There are 9 hidden switches. A switch that is on adds its own fixed numbers to the row, and there is some noise. The rows also spread widely along 9 directions, which tell nothing about the answers.
In the rows, 128 means zero.
Some rows, each with its switches (1 for on, 0 for off) after it:
[ 99 131 157 136  81 140 157  78 133 164 155  86 163  91 148 142 148 108
  94 117  95  97 109]  1 1 0 0 0 0 1 0 1
[ 78 110 152 134 104 184 107 128 160  71 125  78 150 113 189 113 161  95
 179 105 169 115 125]  0 0 0 0 0 0 1 1 0
[145  98 181 117 104 133 113  99 117  92 164 120 172 153 187 169 162 115
 109 160  89 108 139]  0 1 0 1 0 1 0 0 0
[ 62 128 149 145 108 186 130 147  97  97 111  96 166  99 166 130 144  95
 132  88 147 102 139]  0 1 0 1 0 0 1 1 1
[ 62 141 150 136  81 193 111 182 116  65 130 120 163 113 165 139 162 128
 134 113 152  98 107]  1 1 0 0 0 0 1 1 0
[155 157 141 160  90 159 130 101 130 121 188 132 165 117 139 131 152 132
 107 140 100  84 117]  0 1 0 0 0 1 1 1 1
[128 135 184  99  83 167  74 173 133  54 117 119 147 137 130 155 140 134
  93  96 119  76 133]  0 0 1 1 0 0 1 0 0
[153  92 164 154 133 151 103 115  96  75 170 122 158 151 156 145 155  95
 162 148 122 112 126]  1 0 0 0 1 0 0 0 1
[106 145 147 159 145 142 125 122 146 122 153 133 136 131 117 105 142 132
  98 162 154 119 124]  0 1 0 0 0 0 1 1 0
[140 140 191 163 118 161  99 131  54 146 192 145 178 130 126 148 185 116
 144 131 114  89 156]  0 1 1 1 0 1 0 0 0
[ 87 123 143 158 130 183 114 140  99 102 135 121 161 120 152 121 152  99
 163  93 160 107 160]  0 1 0 0 0 1 1 0 1
[121 166 140 157 110 136 154 132 103 129 165 157 156 109 106 142 122 134
  34 126 103  96 134]  0 1 1 1 1 1 1 0 1
[ 78 149 185 164 105 165 102 148  91 119 192 134 161 118 143 139 185 124
 151 140 150  95 105]  1 1 1 0 0 1 1 0 0
[104 129 200 149 115 154 109 123 121 174 162 113 155 103 133 139 182 103
 119 140 131  98 152]  1 0 0 1 0 0 1 1 0
[113 106 149 163 113 154 152  92  76 137 147 115 172 114 135 132 152  91
 143 116 117 111 142]  1 1 0 0 0 0 1 0 0
[113 153 187 125  83 162 106 164  71  95 133 120 161 125  96 154 128 124
  74  83  92  69 115]  0 1 1 1 1 0 1 0 0
[156 105 109 157  88 163 146 104 164  73 162 142 173 116 200 138 165  96
 124 124 125 125 167]  1 1 0 0 1 1 1 0 0
[ 92 141 184 168 105 135 127  97  90 134 198  95 161 115 141 129 168 121
 143 163 114  97  78]  0 1 0 1 0 0 1 0 1
[144 134 173 190 138 152  91 128  89 117 202 136 153 138 113 116 179 119
 175 159 140  98 131]  0 0 0 0 1 0 1 0 1
[ 84 148 159 159 108 147 139 118 130 142 170  93 144  83 132 114 158 109
 139 118 153 114  95]  1 0 1 1 0 0 0 0 0
[ 69 146 183 103 106 147 113 160 150 119 103 102 127 102 108 140 117 119
  60  91 143  94 117]  1 0 1 1 0 0 1 0 0
[ 67 159 145 124  94 169 126 164 157 140 110 109 148  81 139 130 145 129
  69  84 146  97 162]  0 1 0 1 0 0 1 0 1
[149 159 141 130  92 145 131 144 113 123 154 152 158 127 109 145 129 154
  56 125  96  91 141]  0 1 0 1 0 1 0 0 0
[ 99 147 167 164 130 146 130 121 117 167 171 142 159 102 133 128 174 113
 100 133 144 113 172]  0 1 1 1 0 1 1 0 0
[ 88 151 160 198 116 166 134 135  63 154 199 140 176 108 133 119 192 119
 153 155 140 109 135]  0 1 0 0 1 0 1 1 0

New rows. What belongs after each?
[105 129 190 154 114 152 126  87 101 150 164  87 156 109 121 121 147  89
 130 113 118  97 115]  0 0 1 0 1 0 1 1 0
[ 71 129 125 169 132 163 161 127  67  81 148 122 166 120 171 127 126 109
 137 136 143 127 104]  0 1 0 1 0 1 0 1 1
[116 112 203 130 123 138  94 138  81  67 163 146 158 163 147 171 152 115
 101 165 112  98 108]  1 1 1 1 0 1 1 0 0
[127 122 181 125 109 122 132  96 103 144 164 100 153 134 116 139 130 126
  97 141  90 102 107]  0 0 0 0 1 0 0 0 0
[ 80 123 154 182 167 155 134 114  65 122 161 138 158 128 136 121 151  94
 155 135 163 123 150]  0 1 1 0 0 1 1 0 1
[104 146 141 128 119 182 111 172 137 106 103 137 146 108 134 134 128 117
  80  86 149  95 182]  0 0 0 1 0 1 1 1 1
[ 32 157 169 137 112 158 122 184  72 102 165 128 157 126 150 149 146 151
 112 145 144 105  87]  0 1 0 0 1 1 0 0 1
[145 115 124 158  94 146 161  73 152  93 168 111 167  96 188 136 145  88
 108 116 107 117 146]  0 0 1 1 1 1 1 0 1
[129  94 111 187 151 149 145 104  86  58 168 129 162 141 164 106 149 100
 193 153 157 148 129]  0 0 0 0 1 0 0 0 0
[105 113 177 156 131 128 131 103  95 154 161 122 157 121 136 135 170 113
 121 162 124 119 154]  0 0 0 1 0 0 1 0 0
[106 129 175 156  88 133 147  83 103 131 183  83 167 108 143 125 153 106
 123 134  97 103  85]  0 1 0 1 1 0 1 0 0
[ 95 120 177 159 128 134 132 104 111 104 169 107 151 130 152 122 148 104
 112 167 127 119  96]  0 1 0 1 1 0 1 1 0
[ 35 140 171 140 153 154 124 161  87  96 134 118 133 134 128 125 110 122
 103 141 161 111  90]  0 0 0 0 1 1 1 1 1
[ 46 157 165 151 160 138 130 150 118 118 142 114 121 115 111 106 122 132
 100 151 181 131  88]  0 0 1 1 0 0 0 1 0
[122 107 130 152 105 131 177  98  82 118 147 143 176 123 149 162 131 108
  65 147  82 117 141]  1 1 0 0 1 0 1 0 1
[120 176 137 152  81 157 134 156  94 112 173 146 163 108 109 149 142 158
  84 130 107  86  92]  1 1 1 0 0 0 0 0 1
[ 54 165 128 176 102 165 162 187  36  87 149 151 169 111 118 130 130 146
  92 136 131 107  94]  0 1 0 1 1 0 1 1 0
[ 97 147 157 154 115 152 130  91 125 129 163  83 142 110 115  93 125 109
 147 102 139  99  82]  0 1 0 0 0 1 1 0 0
[131 160 106 184 124 135 169 103 107 137 180 145 153 107 103 104 134 141
 102 147 132 125 118]  0 1 1 0 0 0 0 0 0
[151 105 156 152 124 158 125  84 128 147 153 116 160 113 145 133 154  80
 141 108 122 103 175]  1 0 0 0 0 1 1 0 1
[151 108 181 122  88 155 100 104 127  87 146  98 160 134 144 145 147  98
 124 102 100  88 137]  0 0 1 0 1 0 1 0 0
[ 51 140 166 142  92 188 120 182  58  70 141 128 173 114 154 159 143 110
 126  86 137  88 106]  1 1 1 0 1 1 1 0 1
[ 96  85 174 117 124 129 143  79 148 122 120  95 158 129 180 150 145  79
  81 125 117 132 167]  0 1 1 0 1 0 1 0 0
[128 112 157 149 147 146 116 135  46  76 127 147 153 159  94 139 117 117
 119 131 121 105 137]  0 0 1 0 0 0 1 0 0
[140 132 170 119  89 123 119 132 137 112 157 141 155 137 140 165 161 157
  57 176  89  97 140]  0 0 0 1 0 0 1 0 0
[ 79 129 166 126  77 159 160 115  45 121 125 113 188 116 152 176 134 117
  74 117  73  87 118]  0 1 1 0 0 0 1 1 1
[128 156  98 172 121 137 180  92 136 127 164 128 148  99 123 104 122 133
  93 149 132 130 110]  0 0 1 0 0 0 0 1 0
[127  84 184 114 166 132  83 109 169 100 116 112 127 164 141 127 142  99
 115 149 153 123 172]  0 0 0 0 0 0 1 0 0
[105 150 168 174 128 192  83 174 118 107 152 143 157 113 136 115 190 106
 151 114 181 103 175]  0 1 1 1 0 0 1 1 0
[ 93 142 118 142  91 146 166 150 111 109 126 147 160 102 137 148 133 136
  57 128 118 114 137]  1 1 0 1 0 0 1 0 0
[162 168 142 164  71 160 138  95 141 142 183 112 159  78 108 115 142 108
 105  78 106  78 115]  1 1 1 1 0 1 1 0 0
[124 134 171 117  82 151 120 127  91 126 134 117 167 133 114 152 139 134
  88 110  85  81 133]  0 1 0 0 0 0 1 0 0
[148 144 134 188  97 181 117 130  86  84 202 157 183 130 166 137 187 130
 166 157 121  92 130]  0 1 0 0 0 1 1 1 1
[107 132 126 152  39 177 149 170  83  62 161 139 189  95 178 164 174 135
 120 119 101  95 123]  1 0 0 1 1 0 1 0 0
[127 146 191 148 123 126 108 139  99 126 171 152 147 138  96 150 149 134
  65 166 111  96 116]  1 1 1 1 0 0 1 0 0
[ 45 162 183 122  81 162 120 171  89 121 154 116 160 116 136 156 142 149
  81 120 116  79  94]  0 1 0 0 1 1 1 0 1
[140 137 159 197 139 144 109 126  87  88 218 163 157 144 139 132 175 124
 153 191 139 105 103]  1 1 0 1 0 1 1 0 1
[120 139 145 164 149 123 141  94 144 149 157 126 131 120  97 107 122 117
  87 151 139 117 116]  1 1 0 0 0 0 1 0 1
[101 149 163 125  91 179  85 181 118  39 164 138 162 143 178 164 163 153
 127 149 135  90 101]  0 0 1 0 0 1 0 1 1
[ 77 149 159 142  85 121 161 124 118 113 185 134 157 107 161 156 152 145
  58 173 106 113  92]  0 0 1 1 1 1 1 0 0
[ 95 110 169 124 133 123 148  98 121 120 116  99 139 117 127 133 108  92
  65 112 118 121 136]  0 0 1 1 1 0 1 0 0
